The rows come from 4 hidden closed curves, with some noise, and rows from the same curve form a group. Each curve winds through 8 dimensions. The rows are also pushed far along 5 directions, which tell nothing about the answers.
Some rows, each with its group after it:
[-18  25 -11   8 -20   8   2  27  -2  31 -10  14  -5  -4  -1 -11   9 -12] => j678
[ 18 -22  43  -1   5  17  -6 -15   9 -34   8 -24  14  23   0 -29  -3  18] => j765
[-17 -17  26 -17  13  -4  -5   5  -8  -2   2 -52  -8  -6 -23  -5  -6 -10] => j213
[ 20   0  40  10 -23  19   9  34 -26  -9   8 -19   4  17  -8 -12 -18   1] => j48
[-22  11  -2  -5   7  -9   0  19  14  -4  12  -9 -12  12 -12  -8  10  -1] => j765
[  5  24 -32   0   8  -2  -2  -6  13  12  -5  27 -13   0   5   7  16  -6] => j213
[  3  -3   7   3  11  13  16   9 -30  -9  32   9   1 -19   6  -2  -7  -9] => j765
[-15   6 -32   2 -33   8 -16   4  -2  46 -11  18 -23 -31   5   2 -14 -16] => j213
[ 13  37 -11   8  -7  -6  43  40 -17 -24  -7  29  13  22  17  -1  11   8] => j48
[ 10  10  11   8  -5  13  13   6 -18  -5   0  11 -23  -6  -3 -10 -10  -1] => j48
[ 26 -38  -7   8  -2  12 -14 -26 -10   3  26  12  45 -19  24  20 -17  -9] => j678
[ 19   5  -1   0  -1   1   7 -10   5 -26 -10   0  23  40  18   7  -1  19] => j678
[-37   9 -13  -3  -8  -7 -12   0  12   8 -21 -13 -35  -3 -10 -17  -1   0] => j48
[ 15 -28  15  21 -25  -8 -25 -12  -8  31 -25 -16  13 -28   0   1 -18 -19] => j678
[-21 -14   8  12 -37  18 -37 -13  22  37 -23   3   8  -6   2 -15  -4  10] => j678
[ 30  -5  -1  10 -15   1   3  23 -15  -6   4  -1  -7 -18  -5  -8 -18 -21] => j765
[ 14  21  10  18 -44  10   1  30 -11  16 -25  -8 -19  21   3  -4 -28  -5] => j678
[ 32  -6  13   7 -11   7  28  17 -11 -14  15  30  29  -2   9  -2   0   5] => j765
[-11  39  -2   4   5  -5  24  33   1   0   2  18  -5   3   8   5   4   5] => j213
[  9   8 -23  -5  -8  -2   3 -10  24  10 -45  21  14  11  14  12  12   9] => j213
[-19  32 -12  -6 -23   3   0  19  29  19 -38   0 -21   9   1 -12  -1   5] => j765
[ 26 -12   5  -7  30  -3   7 -26  -4 -22   9   2  31  -7  13  19   2   7] => j213
[ 23  10   3  14 -21  18  16  27 -19   7  20  21  13  10  14   9 -18  -7] => j678
[-48  14 -29  -9   0 -14 -19  -5  17  21 -21 -17 -28  -2  -6  -3   8  -6] => j765
[ 26 -12 -19  11   7  -4  -8  -4  -6 -29  29  12  33  14  11  14   0   1] => j678
[  8  11  -8  -1  -2  -4  22   0  -2  -2 -14  31  28   5   9   4  22  13] => j678
[-11   0  26  -3   0   2  15  18 -19 -31   2 -33   2  18   3 -19 -10   9] => j48
[ -1  14  13 -14   4  18  -2 -13  24   5 -13   1   9  30  -3  -2  16  23] => j765
[  2 -30 -18   6  10 -16 -14 -11 -21  24  27   2  -5 -54  -8   9  -1 -39] => j213
[-19  -3 -14  -8  44 -20  16 -23  17 -20  25  24   5  -8   3  12  22   8] => j48
[ 11 -20   6   4 -12   4 -35 -25  24  22 -26 -13  11  -3  -8 -11   6  -4] => j765
[-18  39  -3  12 -37   0   3  39   3  22 -39  -2 -43   4  -3 -18 -14  -5] => j765
[ 19 -26  21  19 -17   2 -12 -15   1  20  -7  16  25 -27   2   3  -9  -1] => j48
[ -9 -10 -23   5 -24   2 -14  12 -12  10  -4  -8  -8 -13   1  -6 -15 -19] => j48
[-15  39 -49  -1 -14 -20  12  38   2  30 -16  29 -38  -8 -16  19   8 -20] => j678
[-30  17   9  -3  -1  14 -13  19 -12  12   1 -41 -33  -5 -10 -16 -19 -16] => j678
[-38   1  -5 -28  27 -17  28  18  12  -6  20 -14 -24 -11 -11  -6   9 -13] => j765
[ 22 -23  38  13 -14  -4   3 -25  19 -19 -18  11  43  21  23   3  -7  39] => j765
[ 19   2 -35   8 -28  -8  16  21   4  24 -27  47  27 -14  12  26   5  -8] => j213
[-19   7 -23   1 -15   5  -9  15  11  46   8   8  -2 -10   3  12  -4 -25] => j678
[-39  13   5 -34  65  -6  -1 -12  25 -34  38 -39 -26  32 -16   5  17  13] => j213
[-22  16  15  -6  16  -2  11   9  11 -14  -3 -12  16  15   8  -8  10  15] => j48
[-25  13  12 -14  -7  -1  18  25  -8   3  -1 -22 -46   9 -22  -5 -12  -2] => j48
[-19  25 -12 -26  17   5  -2  -3  34   8 -23  -9   2  22  -5   9  19  14] => j213
[-26  23   4 -14  32 -12  33  34  -7 -11  41   0 -44   8 -30   4  11 -11] => j48
[ -7 -14 -20   5   3   7 -31  -6   3  21  26   2 -10 -21 -10  12  -8 -21] => j678
[ -5   7  -8   9  -5  -2 -23 -19  27   8 -38  -1   8   2  12  -7   4   8] => j48
[ 29   6   8   4   8  13  -1 -18  10 -23  -6  14  18  26   5  -2   9  22] => j48
[ 29  12  17   8 -10  17   7   3  -4   0  -9   6  10  24   6   1  -4   7] => j678
[-25  20   2 -18  17   8  18  11   4  -2  13  -1  -5  16  -9  -8  21   6] => j765
[-22  -9 -21  -4 -10   2  -6   7 -15   4   7 -11 -20 -25   0 -14 -12 -19] => j765
[ 14  63 -12   3   6 -10  37  26  22 -11 -19  51 -10  35  -3  13  23  25] => j48
[-13  16 -14  -2 -14 -10   2  16  16  19 -16  10 -23  13 -10   3  11  -3] => j213
[ 15 -10  -5  -9  12  -6  20  13 -15 -29  34   0   6  12  -3  24 -12   0] => j48
[  4   9  -9   4 -10   3   2  23   0  -1  17  12 -13   8  -2  15 -13   0] => j213
[ -8  23  10   5  -7 -14  30  32  -2   5   2  15 -19   5  -3  10  -6   1] => j765
[ -9  24  -2  -3   4  -3   4  18  15  14  11  11 -15  11  -9  10   6   3] => j213
[ -2 -15  -4 -17  31 -14  23 -11 -10 -38  26  -5   6  11   0   3  12   4] => j765
[ -9  -8 -12  13  -6 -12 -27   2  11  31  -3   1  -6 -26 -17  -1   6 -24] => j48
[  6  15 -11   3  12  -8   3   6   4 -28   4   9  27  18   6   7  13  18] => j678
[-21 -15 -24  -8  24  -7  -3   1   1  18  45  -3  10 -22   3  23  -1 -30] => j678
[ 15  -5 -18  14 -36  12 -10   4   0  -4  -6  26  21   4  21   4 -14  14] => j213
[ -5   2  -7 -13  -5   2   4  12  -9  -8  11  -9 -12  14 -11  -2   0   2] => j213
[  1 -27  13   1  24 -10 -10 -23   5 -20  16 -11  41 -14  14  11  -3  10] => j213

New rows. What belongs after each?
[-11  -4  22  -8 -19   8  10  19 -14 -21  -1 -32 -15  28  -5 -13 -19  12] => j48
[ 21  -1 -20  19 -21   8 -10 -10   6   3 -21  31  30  -6  31   6  -8   5] => j48
[ -9  17  15 -10   2   2  27  25  -4  -9  12  -9   1  37  -5   0   7   6] => j678
[ 20 -11   0  10 -15  13  21  23 -45   3  36  18  -6 -20   0  12 -24 -20] => j678
[ 30 -17   0   1 -14  13   5 -14   2 -26  -1  18  27  22  13  -9   3  18] => j765
[-21  15  -4  -1  11  -9  -4  25  -2 -19  21 -25 -23  25 -14  -2  -2  -4] => j678
[-25 -28 -30   0  21 -16 -13  -9   1  26  43   8  -4 -46   0  30 -10 -33] => j678
[-20   3 -18  -7  20  -4  -5   5 -12 -18  24  -7 -22  -8 -15   2   3  -5] => j678
[-37   9  -6 -19  11   5  18  21  -7  20  15 -12 -51 -23 -15 -16   0 -28] => j765
[ -3  25  24  16 -22  14  -9  22   3  24 -18   0 -23   0 -20 -22  -1  -1] => j48
[-10  -6  -9 -12   9   1 -14 -21  11 -18  -7 -20   1  24   1  -3   4  11] => j678
[-17   0  51  15 -27   9 -23  36 -22 -21   8 -72 -45  35 -28 -32 -37   2] => j678
[  8  10  18   7 -18   3  18  20  -3   4  -1  13   5  15   4  13 -14  13] => j678
[-13  41   7  -3  -9  24  -3   0  27   4 -21  10   1  35  11 -21  17  32] => j213
[ 28  -6  -7  31 -31 -10 -10   3 -11  -7 -17  22  12  -5  13   7 -18   5] => j678
[ -6  25  -5   4  12  11  15  24  -9  -6  32   5  -9  11  10   8 -10  -9] => j678
[-14   5 -17  -3  10  -6 -18   2  16 -11  12 -14   3  25  -4   3   7   0] => j678
[-41  -9 -25 -24  25  -1   3   5 -11  26  41 -11 -31 -34 -18  16  -1 -35] => j678
[-15  -9 -40 -20  28 -10 -17 -18   9  -4  16 -17   8   0  -3  13  14 -16] => j678
[-25   1   9  12 -20  13 -27   3  10  17  -3 -10 -36  -6 -12 -20 -16  -1] => j48
[-14  -4 -27   4 -12  -8 -16 -19  13  14 -28  11 -10 -13  -2 -10   9  -2] => j48
[  1  -7 -11  10 -11   4 -23 -12  11  -1  -8   4  -4   6   1  -9  -1   2] => j48
[-38  25 -13 -14   8 -16 -15  19  32  13 -13 -32 -31  22 -22   4   6  -6] => j48
[ -9   5  -4  -6   7  11  16   7 -10   0  24  18  -8  -6   0  11  -3   2] => j678
[ -8 -22  26   0  21   3  -7 -27  -1 -35  15 -23  18   0  15  -8 -11  18] => j765
[-34 -10  21 -25  36  -6   4 -18   5 -19   8 -36  10  10 -11  -9  20  14] => j678
[-12  10 -10  -1  19  -2  12  10  -6  -8  21   5  10   4   5  -2  17  -8] => j678
[ 18  18   9  -1 -14  16   8  11  -6  13 -13   7  -4  11  -9  -2   2   1] => j765
[ 32  -9   8   5  -1   4  13 -21   1 -39  -6  19  49  15  33   7  -6  33] => j765
[-32   2  -3  -4  15  -7 -13   3  27  12   9  -7  11  -6   0   6   8   0] => j48
[  2 -23  10 -12  26  -6  -9 -19 -10 -25   1 -40  10  -4  -5  -3   1  -4] => j213
[ -9  -2 -33   6  20 -30  -1 -17  32  12  -5  40  26 -17   8  19  29  -2] => j48
[  0  20 -28   2   3   4  -2  13  12   8  17  30  -7  11  -5  16   9  -3] => j678
[  1  -5  26   9 -24   7 -36 -11  16  19 -29 -31  -6  14 -13  -5 -16  10] => j765
[ 25 -15 -18  -6  -3   0  11 -11 -12   1 -13  16  18 -13  10  14   1  -6] => j213
[ -2   9  21  10 -19  14   9  29  -9  19  15  11 -25  -7 -17  -2 -16  -6] => j48
[-15 -19  -3   2   7  -3 -13  -3 -29  11  17 -22 -15 -33 -14  -6  -4 -28] => j765
[ -6 -10   8 -10   7  10  -9   6 -22 -17  24 -31 -21   2 -24  -4 -12  -4] => j678
[ -7 -28  35  -5  17   5 -16 -38 -15 -30   6 -47   4  -4   8 -23 -12  14] => j213
[ 16   2  -3   9 -23  10  -7  15  -7  25   5   9 -20   0 -13  14 -16 -14] => j678
[ 15 -41 -21  13 -26  -3 -19 -13 -13  37   5  11  25 -36   7  15 -13 -31] => j678
[  9 -34  22  -2   1   8  -3 -41  21 -10 -11   6  35   1  21 -11   3  21] => j765
[-10  -8  -3  -9 -15  -1   8 -12  27 -10 -16  12  12  21  17  -5   1  26] => j765
[  0   0   8 -19  33  -6  11 -18   2 -34  13 -15  20  22   3  17   5  24] => j765
[ -3 -39  -8   2  -2 -18  -7 -14  -1   1   5  -7  -2 -31   2  -4  -9 -21] => j765
[  3   1   1  19  -9  -7  -1  15 -15  17   1   2 -17 -13  -3   2 -10 -23] => j678
[ 10  -5  18   9   6   1  -6 -11   7  -8  14   5   9   5   7   3  -3  12] => j213
[-14   0   1  -1  -4 -10  -7  16 -16  -3  -2 -29 -26  -6 -20  -1 -14 -10] => j678
[-24  11   9   1 -24   3 -15   0  30  -1 -33 -12  -5  27   4 -12  -9  30] => j48
[-22  18 -21  -9  17  -3  15  23 -22  25  13  -6 -25 -29 -12   0   8 -39] => j678
[ 19 -21   5   8 -17   2 -14   7  -7  -4  -2 -18  -3 -22  -3 -12 -24 -16] => j765
[  8 -15  -3   0  14 -10  18   3 -16  -3  32  16  22 -22   6  29 -10  -7] => j678
[  7   6  25  -4 -11   7  11   9   7   4 -20  -3   2  16   1   8  -9  15] => j213
[-10   6 -24   3 -13 -13  15   4  24  25 -15  42  20  -5  18  19  11   4] => j48
[ 23  24 -14 -11  28  -9  41  10  -8 -39  -3  21  19  24  12  15  20  11] => j213
[ 46 -12  37  25 -30   9   0  -8 -22  -5 -23   3  19  -3  15  -7 -23  12] => j213
[-15   7 -27  18 -34 -11 -33  11  16  32 -27   1 -19  -2  -5  -2  -7 -13] => j678
[-24   5 -17 -20  30 -12   1   7  21  -1   3 -10   9  -3  -6  20  13  -5] => j213
[-11 -25  -3  17 -31  -2 -28  10   5  31   3  -5   1 -22  -2   4 -22 -17] => j48
[-35  38  -7 -14  17 -10   4  29  11  -7   2 -20 -19  23 -19  -1  15   6] => j678
[ 19 -31  22  21 -34  17 -26 -15 -23  19  -5  -7  -4 -13  -2  -2 -29  -5] => j765
[-23   2  -6 -15   7   5  11   6  15   7   2   6   1  -2   7  15  -2   6] => j213
[ 13  26 -36  -4  27 -11  17  11  11 -19  10  26  21  14  16  25  16  -1] => j48
[ 25 -34  15  -1  35   6 -11 -27 -24 -26  36 -21   7 -23  -7   7 -14 -14] => j48
[-11  15  50   0 -15  17  12  25  -4 -14  -3 -22   8  38  -7 -20  -4  30] => j678
[ 27  -1   0  17 -31   6  -5   3  -7   2 -19   2  11  17  15   5 -21   1] => j678
[-25  34   5  -8  10  -3  20  25  -3  15  -9  -4 -36  -4 -22 -14  16 -12] => j48
[ -2  -1   2 -11 -10   5   4  11 -13 -14   9 -16 -12  19 -10  -7  -4   6] => j213
[ 12  16   7   7  21   1  11   5  -2 -15  14  18  10   1  -6  -2  15   6] => j48
[  4  -4  37  13 -33  13 -36  -3  20  -6 -23 -27 -16  34 -21 -21 -19  27] => j48
[-19  34 -27  11   8 -10  16  33 -20  18  19  23 -35 -24  -4  13  -2 -26] => j765
[  3  -1  14   0  13   9  -7  -6  -2 -32  13 -16  -9  23  -7 -14  -1  10] => j48
[ 27  34 -17   7  -5   3  23  28   0 -18  -5  26  17  32  17  13   4   7] => j48
[-18  25  18  -4   1   3  11  42 -33   3  11 -37 -39 -11 -22 -19 -10 -19] => j213
[  8  20   7   3  13 -12  17   5   5   1 -12   9  18   8   6  12  12   4] => j678
[ 32 -55  38  10 -15  19  -5 -25 -23 -27  14 -13  24 -10  12 -22 -25   5] => j765
